Each new row is followed by what is left after taking away its nearest point in the smallest flat space through zero that holds the last named rows.
In the rows, 128 means zero.

Z359, 5 rows:
[[ 84 120  92 169  95 160 151  91 110]
 [111 102 148 134  88 164 156 154  91]
 [196 129  70 133 130 169 131 129 135]
 [ 92 148 144 110 143 114  95 142 125]
 [158 129 115 108 117 157 104 171 137]]
New rows:
[130 171 134 148  84 156 118 119  85] => [149 170 148 141  95 124 115 114 114]
[ 89  98  97  94 155 160 164 155  89] => [104  94  99  96 153 125 155 142 142]
[124 125 144 161 115  89 126 120 154] => [134 135 130 152 125 120 121 138 122]
[147 101 103 152 163 123 127 132 119] => [123  97 118 149 148 120 118 144 125]
[138 136 123 120 141 173 138 132 108] => [125 132 137 123 134 144 133 122 139]

Z158:
[[126  86 137 106 113 128 120  92 102]
 [ 90 102 112  69 111 162 112 146 126]
 [140 158 119 117 106 156  85 150 140]
 [198 144 153 128 157 134 101 108  99]
 [115 127  98 109 108 194 124 124 151]]
New rows:
[145 118 112 148 113 110 130 173 117] => [150 105 109 141 116 130 136 155 113]
[129 120 170 171  71 135 139  88 100] => [119 138 164 137 111 150 145 140 105]
[159 137  87 115  94  81 161 123 113] => [162 141  81 100 102 104 158 130 115]

Z731:
[[165 122  58 139 141 154 170 162 150]
 [116 100 116 101 163 128 117 132 175]
 [113 142  72 106 134 163 150 163 143]
 [131 113 158 131 142 105 122 141 166]
 [131 139 158 179 151 135 126  98 148]]
New rows:
[140 141 163 115  94 149 135 140 123] => [145 124 146 113 116 157 131 123 136]
[161 152 117 154 113 133  64 128 163] => [154 152 108 135 103 133  62 133 150]
[120  91 112 132 123 122 129  92 116] => [110 112 123 138 116 123 140 124 131]

Z872 (5 x 9):
[[128 150 134 100  74 166 119 129 162]
 [179 158  73 114  82 113 141 157 125]
 [172 141 130 124 130 134 177 100 120]
 [172 148 130  65  79 143 100  97 177]
 [129 164 152 117 106 149 127  96 211]]
New rows:
[130 138 134 154 117 130 152 111 142] => [128 122 128 139 115 123 126 119 126]
[127  88 118  95  84 149 168 157 111] => [121  91 125 112 121 116 155 139 149]
[144  93 163 158 168 160 155 151 123] => [159 105 141 136 142 147 125 161 147]
[135 109 102 121 110 150 152 130  93] => [122 115 110 129 127 134 132 119 134]
[157  99  90 156 171  86 100 118 115] => [138 116 114 147 127 145 118 118 131]

Z934 (5 x 9):
[[158 175 149 125  85 125 158 152 151]
 [140 146 100 109 137 119 161 132 128]
 [131 122  82 134 123  88  87 113 151]
 [193 149 142 147 123 139 108 167 158]
 [ 93 135 110 120 138 139 201 132 158]]
New rows:
[111 101 121 157 114 102 123 160 169] => [125 109 129 132 123 107 135 157 119]
[ 99  97 163 158  91 155 158 102 117] => [146 109 118 148 111 134 144 111 121]
[101 106 161 103 169 143 151 129 108] => [126 126 144 110 140 113 125 133 138]
[150 116 151 142 165 164 118  84 142] => [146 138 139 128 138 139 132  75 144]
[113 168 106 120 164 114 109  92  90] => [115 172 131 143 151 133 117 113 128]
[104 104 106 140 137 161 169 134 162] => [133 118 117 129 114 140 131 126 125]

Z195 (5 x 9):
[[154 147 134  82 108 134 135 128 133]
 [145 141 121 156 130  99 144 137 120]
 [109 175 128 110 130 126 137 118 147]
 [122 139 122 127 118 148 146  94 129]
 [123  91  72 130 139 137 170  84 136]]
New rows:
[144  99 129 127 131 126 133 115 111] => [128 126 136 123 136 121 128 119 121]
[126 115 126 131 121 138 118  98 192] => [146 120 137 144 116 122 115 115 181]
[ 66  87 174 160 167 129 142 148  84] => [104 117 160 109 146 123 174 139  94]
[112 136 139 114  85 132 116 130 103] => [107 126 116 122 101 115 127 133 110]
[130 162 121 126 120 144 101 144 127] => [134 140 103 134 125 143 112 136 125]
[123 118 127  85 132 146 114 131 192] => [141 124 135 141 123 133 126 127 166]

Z677:
[[147 119 185  92 141 156 220 173 116]
 [153 147 121 163 130 115 178 157 153]
 [122  99 152 143 148 146 183 150 115]
 [149 139 150 165 151 185 196  95 150]
 [120 124 121 153 103 133 156  84 203]]
New rows:
[ 96 171 123 146 115 159 141 148 150] => [ 85 158 126 133 116 156 125 153 133]
[134 118 127 185 112 152 120 133 141] => [137 122 141 142 103 148 113 145 131]
[123 135  95 115 148 125 145 118 138] => [119 130  98 109 150 125 142 122 129]

Z631 (5 x 9):
[[148 119 120 132 121 163 166 178 120]
 [121 174 119 158 117 151  74 116 140]
 [108 143 101 159 171 115 135 190 135]
 [146 128 153  96 121 138  88 142  54]
 [ 97 103  83 140 134 132 130 141 108]]
New rows:
[120 122  98 133 113 163 128  75 142] => [132 133 123 122 146 139 132 118 126]
[137 117 134 140 109 126 109 127 109] => [135 117 133 145 118 117 123 132 127]
[138 121 157 175 132 128 120 111 119] => [135 110 150 173 134 128 131 119 114]

Z489 (5 x 9):
[[ 97 148 103 151  72 158 112  99 106]
 [ 77 163 135 142  89  92  59 109 150]
 [106 139 112 140 112  99  74 116 146]
 [122 174 127 145 101  99  91 140 141]
 [110 115  99 186 119 141 105 130 145]]
New rows:
[152 150 142  84 122 137 130 128  70] => [130 125 138 132 137 134 108 137 103]
[148 129 162 137 108 109 163 153 109] => [134 107 136 138 108 104 135 130 113]
[140 128 192 116 121 116 158 126 142] => [147 117 139 135 110 120 132 114 138]
[174 192 137 157 132 111 145 108 157] => [149 150 133 145 141 126 143  75 153]
[140 141 141 151 148 145 113 118 123] => [141 140 140 138 148 141 111 111 119]
[126 142 118  82 146 147 139 133 121] => [113 142 115 114 143 146 124 140 137]

Z43:
[[119 103 109 145 145 197 108 155 204]
 [158 141 137 123 141 186 177 114 136]
 [174 113 154 106 156 137 133 106 138]
 [102 160 134  74 151 144 175 134 133]
 [ 94 149 145 125 154 143 124 141 104]]
New rows:
[127 155 133 159 130 144 184  85  64] => [114 117 119 137 142 124 136 105 129]
[130 158 134 109 111 123 142  92 128] => [122 146 134 126 119 133 114 103 138]
[ 78 103 129 162  90 133 113 121 119] => [104 102 147 125 112 136 134 105 128]
[135 110 186 142 136 187 130 141 137] => [121 114 164 125 103 131 135 141 132]

Z528 (5 x 9):
[[115 153 201  83 125 143 123 137 124]
 [155 107 122 142 116 157 148 109 102]
 [130 130 129 136  81 147 125 179 137]
 [ 91 161 124  99 135 141 143 102 140]
 [164 101 125 109  99  98 143 132 120]]
New rows:
[ 87 117 121 106 138 137  72  70 128] => [110 100 121 112 102 138  74 102 125]
[160 112 140 116 188 145 111 104 150] => [154 119 121 109 146 151 122 131 164]
[169 107 102 141 147 128  97  97 105] => [141 136 116 114 123 137  98 121 124]
[130 121  74  97 122  86 131 140  91] => [118 134 108 111 135 126 118 146  82]
[126 124 175 141 109 150 113 137 125] => [121 122 136 137 116 124 124 116 135]

Z431, 5 rows:
[[188 169  69 143 163 147 134 163 132]
 [158 157 133 106 126 141 110 179 102]
 [117 158 133 114 118 111  94  90 108]
 [ 79 177 134  80 167 135 103 129 179]
 [174 169  91  92 176 178 135 143 140]]
New rows:
[131 124 110 207 163 110 127 164 122] => [119 124 143 148 162 138 118 128 108]
[100 132 129 130 137  90 155 152 102] => [112 135 122 116 147 107 160 132 100]
[112 154  78 108 124 176  93 119 146] => [109 118  96 131  97 163 104 133 132]

Z426 (5 x 9):
[[159 109 155 110 132 112 144 113  95]
 [211 114 162 193  64 131  70  69  70]
 [ 82 113 138 149  83 108 120 151 100]
 [128 121 139 157  71 150 120 156 122]
 [115 141 132 157 136 105 141 117 119]]
New rows:
[ 91 107 120 134 137 161 149  95 111] => [104 106 122 134 132 170 148  96 113]
[118 145 136 105 139 105  96 143 113] => [135 155 142 122 134 119 111 149 121]
[128 141 140 133 128 146 120  97  98] => [114 142 135 122 130 153 131 116 111]
[122 108 157  88 124 101 115  96  82] => [120 140 140 120 123 135 129 118 128]

Z920 (5 x 9):
[[109 156 147 160 123 142 114 104  99]
 [101 140 152  40 146 112 120  82 144]
 [109  98  94 144 108 164 158 117 123]
 [172 119 105 120 120 123 107 146 129]
 [129  73 163 142  96 135 161 170 114]]
New rows:
[133 156 114  96 110 130 129 164 131] => [117 159 120 111 108 139 136 156 123]
[102 118 134 158 129 171 106 144  77] => [110 120 122 119 154 145 109 152 112]
[169 132 166  88 130 142 107 126 131] => [145 134 142 127 138 156 135 126 141]
[163 109 143 108 141  97 151 148 107] => [142 128 124 126 144 115 151 119 101]
[147 114 133 134 172 119 152 155 145] => [141 120 134 128 155 140 135 122 118]
[ 94  89 146  63  75 152 140 128 158] => [114 141 130 126  98 139 112 141 157]

Z421, 5 rows:
[[131 109 162 164 124 146 114 111  87]
 [182 111 110 155 118 133 104 143 144]
 [151 155 148 111 152 116 140  99 156]
 [157  92 185 144 120 110 135  74 124]
 [193  79 171 141 114 111 160 128 179]]
New rows:
[121 119 125  64 139 164 108 144 126] => [138 105 139  76 134 161 104 131 124]
[121 141 127 118 141 117 134  73 133] => [125 125 118 136 131 137 137 118 133]
[168 131  98 131 109 143 117 117 114] => [142 133 119 117 114 143 145 120 115]
[147 147 122 142 139  64  72 112 121] => [123 137 146 142 139  82 111 153 124]

Z208:
[[152  97 106 126 120  80 145 111 101]
 [115 183 177 112 139  71 111 107 121]
 [111 133 128 177 115  78 117 186 117]
 [159 115 112 139  44 107 116 126 101]
 [105  99 130 108 137  82 122 114 181]]
New rows:
[ 96 148 157 137 128  94 146 137 159] => [122 133 136 134 118 128 160 126 135]
[ 81 126 150 166 121 134 142 134 111] => [ 92 114 145 146 117 134 147 107 114]
[145 131 145  87 108 115 125 119  67] => [117 113 139  98 126 130 121 148 110]

Z946 (5 x 9):
[[171 120 123 123 103 116 211  66 107]
 [ 89 119  93 167 139 117 138 108 117]
 [ 47  91 117 162 164 118 168  93 120]
 [109 153 118 128  81  97 141  96  89]
 [ 81  92 106 180 171  99 123 118 141]]
New rows:
[114 156 123 128 121 155  90 119 111] => [132 131 136 131 136 138 112 104 124]
[113 138 125 127 149 149  93 113 162] => [125 141 128 122 132 135 113  93 151]
[111 137 114 131 118 158 132  64 144] => [124 135 131 125 122 143 105  82 158]
[157 111 113 123 131 122 121 128  64] => [141 101 126 119 146 127 116 137  72]
[116 143 111 138  86 103 129  86 124] => [124 128 127 127 117 134 121 112 150]

Z240, 5 rows:
[[133 116 155 126 149 137 100 110 121]
 [129 100 160 142 137 134 109 106 124]
 [161 139 159  90 124 124  96  74 142]
 [174 185 125 115 146 104 112 164 140]
 [114 109 163 168 118 128 131  99 145]]
New rows:
[141 135 166 125 129 160  99 125  80] => [133 148 146 134 102 149 130 133  95]
[121 128 137 161 101 126 121  99 170] => [128 124 113 134 123 134 109 129 141]
[110 137 124 125 146 118 138 117 118] => [125 129 128 127 139 109 137 119 118]
[ 64  99 124 188 142 160 129 150 110] => [127 130 123 133 118 133 115 129 127]

Z401:
[[126  68 148 115 123 124 158 100 137]
 [127 143 159 118 181 151 166 101 191]
 [140 182 191  49 119 123 131  77 196]
 [196 113 165  76 113  86 150 100 174]
 [164 129 139 117 155  97 142 115 152]]
New rows:
[ 92 136 114 136 170 157 151  88 151] => [131 131 102 126 123 132 132 109 131]
[131 143 169 122 144 172 120  86 124] => [155 129 148 138 136 153 114 106 103]
[ 95 156 154  88 115 165 108 117 138] => [131 122 131 117 137 135 120 134 124]
[135 118 123 162 127 169 117 140 112] => [142 126 140 137 132 141 113 116 120]
[163 106 169 101 130 105 100 131 152] => [130 111 152 128 141 132  95 145 135]

Z197:
[[143 103 123 200  85 112 106 159 150]
 [136 105 111 197  88  84 109 183  68]
 [119 128 116 168  90 146  99 188 105]
 [175 178  96 152 112 118  80 118 159]
 [109 131  88 188  96 145  54 197 115]]
New rows:
[152 143 140 177 109 160 138 122  86] => [132 130 134 163 141 159 129  98 107]
[125 138 105 157  89 150 127 136  98] => [119 127 110 139 115 142 137 104 119]
[101 133  99  60 121  72 130 130 131] => [108 128 109  84  91  89 131 150 153]

Z353 (5 x 9):
[[103 104 121 156 104 118 129 107 220]
 [148  79 114 151 120 129 155 167 140]
 [125 125  86 125 185 116 121 122 209]
 [160 160 122 187 117 150 139 141 123]
 [108  88  71 114 115 110 122 121  96]]
New rows:
[130 171 149 156 127 141 142 192  92] => [ 93 145 125 132 126 119 128 164 129]
[159 122 134 128 108 151 118 127 134] => [152 121 124 115 118 145 112 120 134]
[122 132 105 192 133 144 112  71 134] => [129 103 141 148 151 140 124  99 117]

Z218 (5 x 9):
[[150 125 141 124 137 135 132 124  39]
 [197 112 154 124 135  80 122 102  71]
 [163  89 135 134 173 120  92 124 106]
 [141 144 137  48 125 107 115  36  70]
 [183 102 133 134  66 116 105  85  36]]
New rows:
[159 149 142 159 109 112 122 131 112] => [131 151 133 140 131 131 112 124 128]
[110 134 157  97 112 114 127  85 107] => [111 119 154 133 125 123 125 125 127]
[123 120 118 124 119 127 164 104 140] => [129 108 118 133 133 133 155 113 130]
[142 169 140 170 142 114 127 128 140] => [130 163 131 158 137 132 110 110 128]
[148 119 115  86 132 163 111 111 121] => [155 128 122 108 124 149 134 138 136]
